The rows of a group lie close to one hidden flat surface of 12 dimensions, which passes through zero. Surfaces can cross.
Some rows, each with its group after it:
[ -2  34  37  16  28  17   8 -24  24   0  47  23  20  53 -63   6  24  33] -> K_886
[-12 -24  75  -6 -34  -8   9  -2  -6 -22  34 -27 -34 -59  15 -46 -12   1] -> K_49
[-52   7 -32  -6   8  -2   2 -17  -8  23 -54  36  23  15  15   1  43 -71] -> K_839
[ 15  16 -25   3   5 -11 -41  16  -2 -26 -63  21 -40 -26 -47 -30   0  61] -> K_873
[-10 -50 -17  26  -2   1   7 -47  52 -10   9   1   1  14  17 -50  20 -55] -> K_63
[ -6  34  -2  44  21 -11 -26 -13 -50 -20 -14 -34  20  46  24 -32  -8 -32] -> K_873
[ 11  27 -26 -18   0 -21  -7 -50 -46   1  61 -16 -11  -1 -20  35   7 -24] -> K_63
[  1  14  32  34  24  21 -38 -50 -10   4 -21  54 -29  13 -11  27  26 -12] -> K_839
[  8  -4 -55 -34   2  18  -1  35 -35 -73   6   5  29  45   1 -50  -1  -4] -> K_886
[ -3   4   3   8  11  -9  44 -41  32 -40 -53  46  57  -8  49 -43   2  38] -> K_63
[ -9  46  14  -5 -30  34 -52  27  42   7  -2  14  26 -57  40 -21 -18  35] -> K_873
[ 29 -40 -29 -18 -27   3  30 -51   6 -21  52  12 -41 -24  -3  20   7 -11] -> K_49
[-24   2 -21  -4 -18  35  11   6  48  32  43   3  15 -10 -18  63   3  13] -> K_63
[ -1  -1  -9  -9  12 -41 -11 -27  -8  13  12 -35 -17 -52   7  33   1 -28] -> K_886
[  2 -61  31  -6   9  10 -28  12  -7 -42  -8  18 -73  16  22   6 -15  -4] -> K_839
[-35  22  44 -44  -5   4  -5   4   2 -21  22  53  -4 -17  -4 -49  50 -35] -> K_839
[ 52  11 -30 -16 -64  30 -17 -23   7  53  48  47   4 -22  -4  18   1   2] -> K_873
[ 11   7  28  10   6  35 -18 -12   5  -9 -12  29  -5 -23  -5  15   4  18] -> K_49
[ -6  43  14 -33  10 -44  37  18 -67 -15  69 -54   4   7  22   8  -1 -31] -> K_63
[ 29 -21 -39 -51 -19  -8  42 -17 -35 -22 -28   4  -7 -57  -4  60 -26  56] -> K_63
[-68 -16 -18   6 -18  32 -47  -9  13  19 -18   2 -31   8  -2  19  16 -54] -> K_839
[-45  37 -15 -23  23  11  -9   8  11 -17  46 -11  23  38  -6  32   5  11] -> K_886
[-40  42  21  13 -17 -21  23 -21  -6   9  17  -9  -1 -37  -2 -26  21  -8] -> K_839
[-44 -18 -51  13  13 -10  33 -57  29  26  -7 -38  15   1 -12  68   6 -24] -> K_839
[ 23 -44 -11  14 -14   8 -18  -7   4  -2  33  22 -59  47 -29 -36  21 -38] -> K_49
[  6   6  33 -12 -33   4  45  37  23 -13  56 -30 -10 -36  40 -26 -17  11] -> K_49
[-74  66  16  -4  -5 -10 -23  -1 -19  10  -8  27   4  -1  -2 -16  38 -12] -> K_839
[-54  50   6 -13  -3 -23 -42  64   2   2 -26 -19  -4 -34  17  -7 -25  55] -> K_839
[  5  18  31  -5   5  -5  -6 -29   6  24   0  28  17 -64  46  62  -4   4] -> K_873
[ -5  70 -22  14  33 -61 -23  26  18  -6 -14  -3  10   6  26 -26 -13  49] -> K_873
[ 10 -34  16  -7  12 -39  32  -2  -6 -37  16 -29 -40 -43  -9 -10  -3   6] -> K_873
[ -4  21  -4  77  -8  13  41 -49  17  18 -44  -3  -1 -12 -13  24   4  32] -> K_63
[ 25  -3  10  -8  22  -7   0  36  24  25   3  19 -16 -31   0  43   8  -8] -> K_49
[ 11 -17 -26  14 -52  91 -17 -29 -18  14 -42  44  29  41  -8   3   0 -14] -> K_873
[-36 -44 -14  16 -12 -39  22 -21   9  20 -21 -16 -11  26 -34 -42  12  -9] -> K_49
[-18  10 -12  14 -20   3 -35 -51  -2 -29 -16 -23  18 -45 -34 -41  -7  39] -> K_49
[-28  -3  45  38  28 -19 -38   8  31  26 -48 -52 -28 -20 -36 -51  15 -36] -> K_63
[ 37  31 -38   3 -11 -44  13  23  -7  44  53 -28   6  13 -30 -13   3  -4] -> K_49
[-16 -35   4 -67  20   3 -26  14  39  -1   2  34  29  -5   1   5   9  -5] -> K_63
[-59   9  17 -21   2 -12  17 -15  -3  35  47 -26   5   1 -22  46  21 -42] -> K_839
[  5  52  -7  29  16  52 -23   6  14 -10   7  24  10  57   1   9  12  -2] -> K_49
[-18  38 -62 -38   6 -23  -4  -1   0  -2  11 -14  29   1   8  46 -21  43] -> K_886
[-29   9   5  28  -3  11 -19   4  25   8  24 -32 -39 -14 -15   6   5 -20] -> K_63
[ 64 -60 -62 -15 -52   6  -5   2   5  -4  10  -2 -21 -65   4  -9 -26  11] -> K_63
[-11  48  -1 -46  13   6 -10  15 -36   5   3  -7  60 -10 -30  47 -12  49] -> K_873
[ 24 -23 -19 -34  37 -23  43 -18   4 -17  -4  21  30   9 -29  30  12  28] -> K_886
[  8 -38 -20 -14  -9 -31  -8  12 -39  13 -14 -42  19   1 -22 -34 -10 -26] -> K_49
[ 11 -14  14  15  15 -44  66  -5 -15 -10 -13 -27   1 -16  26  34 -27  47] -> K_839
[ -8 -30 -17  -7  45 -11   9  -7  14 -75   1  -1 -22  15   9  -9   9 -13] -> K_886
[  8  32  28  15  15 -16 -33  15 -40  29 -23 -22 -30 -26 -27  29  -3   4] -> K_63
[ -9  59  45  42  37  10  -7 -29 -14 -10  44 -10   5  12 -31   9  27  -4] -> K_886
[ 27 -29 -41 -74 -17 -35  -1   7  11 -23  53  17 -53 -37   7  12  -6  10] -> K_49
[ 20  32  15   0 -21  13 -71 -11 -31 -19  35   7 -41 -29 -12 -37  -4   0] -> K_886
[  2  -4  31 -15  34 -35 -33  43  -2  44 -52  26 -15   7  24  49 -14  18] -> K_886
[-55  29  12  32  36  11 -36 -11  15  17 -29  -5  13  47   5   8  20 -44] -> K_873
[-53   8  18  42 -61  23  39 -32 -27  -9   0  33 -35   9  14 -14   8  22] -> K_839
[ 10  22   9   7   1  -3 -39   2 -15  14  29 -15   3  32 -49 -65  25 -37] -> K_886
[ 30  -3  32 -11  11   1 -36  -8 -26  69  -1  51 -47 -10 -54  59  35 -29] -> K_873
[-21  55  24  32 -24  51 -25   1 -35  22  16   4  31  38 -23 -31  24 -33] -> K_886
[-30  43 -15 -37  18   8 -48 -11 -45 -26  23 -29  39  20 -25  13  -9   8] -> K_873
[ -3  24 -36 -18 -12 -16 -25  46 -19  18  22 -54  33  33  -5 -43  -9 -33] -> K_873
[-50   0 -22   9 -18  32  41  20  42 -48  23  -3 -18  13  41   6 -11  20] -> K_63
[-16 -15   6 -38 -30  49 -23  29  42  31  48 -12  16 -28 -32 -12  21 -53] -> K_839
[ -6  14 -21  39  32   8  19 -43 -32 -14 -27  33   6  73  16  51  13  -7] -> K_886
[-45  28  24  17  15  34 -18  -8   2 -39 -21 -30  20  22  43 -19  -8 -25] -> K_49

New rows, each followed by its group:
[ 24 -27  26  24 -39  49   6  49  13 -10   4  23 -34 -18  17 -14 -18  31] -> K_63
[ 20 -64  -9 -13 -21   9  76  14  17   9 -23  14  14  12  25  26 -18  16] -> K_886
[-14  31 -18  17  23 -30 -40 -68 -26 -29  54 -38  -6  10  27 -12   2 -49] -> K_873
[-16  36 -17  46  21 -22 -25 -36 -29   6  26 -22 -39  25   7  29  16 -55] -> K_63
[ 43 -22 -58  -9 -31  32 -16  21  11 -13  19  34  -2  40 -48 -37  -2  29] -> K_49
[  2   2 -21 -16   4  -3   9  10 -51 -14 -53  -7  41 -69  19   1   9 -29] -> K_886
[ 24 -16  18  29  -3 -33  45 -10  16  42   9 -15  -1 -34  46  16   1 -39] -> K_873
[-14  33  -3  27 -44  42  -6  14 -42  50 -19  34  29  37  -8  12   8  -5] -> K_839
[-53  18  -1  14  31 -23   7  15 -13  11  18 -73   9  -6  32  30   6 -71] -> K_886
[-25 -57  53 -22  -1  20 -19  15 -42 -12 -12  22 -15  54   4 -17   2 -36] -> K_49
[-26 -19 -70  37 -59  49  29 -58   9  -7   5   3  -1  53 -11  -1  -5  10] -> K_839
[ 12  68  -9  49  -5  -3  21 -45 -46 -43 -25  17   0  41   6 -31  -7  51] -> K_63
[ -5 -53 -36 -41 -22  24 -18  53  -5   7 -54 -15  18  -2  21 -10 -11 -47] -> K_873
[-19  30  24  17  27   7 -40 -16   0 -39 -59  13   4 -58  22   8 -15  50] -> K_873
[ 41  14 -41  27 -22   8  -6 -51 -25  14  53  11 -13 -10  -4  34  -1  -4] -> K_63
[-22   6 -44 -50 -24   1   6  23  56  25  39 -16   9  -9 -45  -1   7  15] -> K_873
[ 21   5  -2  37 -15  31 -15 -17 -22 -64 -11  24 -25 -13  14 -61   2  10] -> K_886
[ 38   4  54  51 -20  38 -10  11 -30  25 -19  30 -18  17 -22 -26   9  -2] -> K_873
[-13   7  -7 -24 -16  28   2  22 -27  18 -23  28  26  15  22  36  -7   9] -> K_886
[ 37 -41 -24 -23  10   9 -76  43 -22 -17 -32 -15   0 -43 -23 -27 -13 -21] -> K_49
[ 34   4 -17  28 -27  23 -46   1   6  -1 -64  36 -38 -35 -11 -40  -2  30] -> K_873
[-33  41   7 -12  32 -51 -60 -18 -28   4 -16   4 -22   7   5   9   6  -1] -> K_49
[ 11 -53 -19 -11   3  -3   7   3  11   7   1  27 -32  28 -12  12  13 -29] -> K_49
[-26  12 -28  -2  13   4  -1 -34 -16 -73   9 -12   0  43 -21 -18  -2  34] -> K_873
[ 17  47 -59   2  -1 -54 -23 -25 -25  21  17 -40  10   1  -8   1 -13   7] -> K_886
[ 26 -10   4 -34  11  16  49  13  31  16  25  10  63  26 -21 -27  33 -50] -> K_839
[-21 -20  21 -36  12  51   3 -45 -53  -8  -2  14  32  12 -26  85   8 -13] -> K_873
[ 23  30 -26 -25  40 -13 -11  12 -12 -12  22  28 -43  40  63  63   8 -55] -> K_49
[ 11   7  -2 -26  46 -33 -26  15 -16 -31  -2  17 -26 -14  33  61 -21  34] -> K_886
[ 20  24 -23  15  -3 -52  29 -17   3  26  12 -48  20 -57  23   5 -11  -5] -> K_873
[-43  18  -5 -55   2 -28 -14  14 -33  24   2 -49  71  -9 -33   3 -15  15] -> K_49
[ 48  -9  66  -9  13  44 -26  31  -3  -1  49  53 -62   0  21  39  15 -42] -> K_49
[ -8  19  16 -36  17 -13 -37 -34 -42 -14  53 -10 -39   8 -33  24  16 -29] -> K_63
[-40  37 -13  11  20  -7  -6  -5  15 -68  12 -19  25  31  31 -38 -19  41] -> K_873
[  9  40 -10  37  31 -37 -34  -8 -42 -10   4  -1  -4  76  26 -33  -3 -28] -> K_873
[-29   5 -23 -49  -4  44 -19  31  28 -34   8 -46  59 -29  -4  -3 -17  12] -> K_49
[ 37 -17  15  43 -44  -1   3 -35  19  40  21   5 -45  17  -7 -16 -12  16] -> K_886
[  7  15 -11 -20 -22 -12  -2  11 -38   5 -21 -13  57 -13 -19 -22 -23  52] -> K_49
[-48  22  69   3  55  15 -49   8  35 -10  19  16 -24  15 -29  11  33 -13] -> K_886
[-61  22  34  -4  34  -9  57  15  22 -19   7  13  26  84   3   6   7  43] -> K_839
[ 28  23 -13  36 -22 -24  14 -28  22  68  38   2  23   0  60   7   1 -50] -> K_873
[ 33  35  -7   4  13 -26 -52  22 -28  10 -22  -4   6 -16   5 -56  14 -38] -> K_839
[ 48 -11  -6   7  -3 -31  20   2 -34  -9  24  17 -17  29  26 -17  -9   3] -> K_873
[  4  39 -19   1 -34 -14  -2 -40   9  81  29  -6  13  12 -23  53 -16  32] -> K_886
[ 27 -37  16   2 -21  -6   0  30 -13  28  -1   4 -36  11  41  16 -28  -5] -> K_886
[-49 -13 -69 -19  42 -43  36 -16  16 -45 -34 -21  18  42  16  15  -3  10] -> K_873
[-25  45  28 -57  22 -40 -69  27 -46 -18   5  31 -31 -37   6  15   2  24] -> K_839
[-20 -27   8 -38 -38   2  24  -5 -57   4 -12  30  45  63 -24 -14 -16  55] -> K_49
[ 36 -18 -82 -21 -29  -2 -32 -16  -6 -41   6  -6 -16   1   1 -32 -25  16] -> K_839
[-29  46  29  14   5  12   8  -9  12   3  20 -37  16 -21 -70  -3   9  42] -> K_873
[ 24 -24  -9 -54 -19   6  -6  -2 -58  50 -26  41  28  10 -17  41   7 -26] -> K_886
[  4 -13  10 -14   4  10   0   8 -28  27 -15  16  32  44 -42 -30  29 -51] -> K_886
[-19  11 -34 -20  24 -26  -5 -32  -8 -22  28 -43  11 -27 -24   5  25 -48] -> K_886
[-13  -4  36 -37 -13 -33  -2  41   8  -1  -3  69 -42   7  12 -13  -8  71] -> K_49
[ 56   4 -30  30  -5  -5  16   0 -13  22 -13   4  13 -16 -13   3  -1  12] -> K_49
[-21  25 -15  -4   0  34 -27  23   1  25 -20  25  30  45 -13   4  10  -7] -> K_839
[ -5  55 -11 -43   3 -58  15 -13 -28  10  44  24 -19  19  31  43  -6  26] -> K_49
[-14 -24  57 -18  12  26   8  14  -7 -22  57  25 -11  56  11   8   6 -17] -> K_873
[  5 -19 -17 -34 -35  -3  42  -4  25  12   1 -60  25 -37 -68 -22 -13  37] -> K_63
[ 20  -4 -19   2 -12  -6   4 -32  13 -14  38  12   7 -38  28  -2  -3  -3] -> K_63
[-34  28 -83 -38  20 -40 -35  27  16  28 -48 -31  31   5 -15  13   2  -8] -> K_873
[  0  19  18   8   9  -7 -39 -70   8  -8  53  28 -43 -15   8  25  20 -16] -> K_873
[  1  66   8  45  -2   7 -15 -10  -7  12 -29 -11  36 -24  -8 -12  -8  45] -> K_873
[-25  17  12  21  -8  20  10 -43 -10  -7   1 -27  22 -70 -19 -16  36 -52] -> K_886
[ 15   0  -3  22   4  19 -13 -13 -24  -9 -53  41  -5  21  10   6  -2  13] -> K_873
[ 25 -32  18  37 -24  35  33   5 -39  45   2 -14 -26  50 -41  26   1 -26] -> K_63
[ 11  37  32 -26  40 -21 -54 -10  14 -27   9  25 -17 -43  -9 -22  18   7] -> K_839
[-13  -3  41  20  15  -1 -22 -35 -18 -29  67 -24 -39  28 -13 -30  15 -49] -> K_873
[-31   5 -43 -20 -12  10 -40  13  48 -28  31 -19 -13  18 -35 -55   3  10] -> K_49
[ 49 -19  12 -14 -38  30  24  50 -48  -4 -10  19  -5  24 -11  -8 -25  44] -> K_63
[  8  -7 -24   7  11 -53   5  31  32  36   9  12 -23  42  34 -19   7 -36] -> K_873
[ 38 -34  26 -19   4  -7  -9   1  11 -20  -9  25 -18 -43 -29 -42  10  13] -> K_886
[ -1 -21 -70   2   3  -2  -8 -31  -4   9 -30  12 -28 -18   1  90  -4   1] -> K_63
[-70 -12  60 -56  39  21 -29  40  24  -9 -26  20 -32   3 -20  51  13   4] -> K_63
[ 11 -12  21  -2  -9   8 -21  19 -25 -34  77 -33 -43   4   8 -29  -7 -43] -> K_886
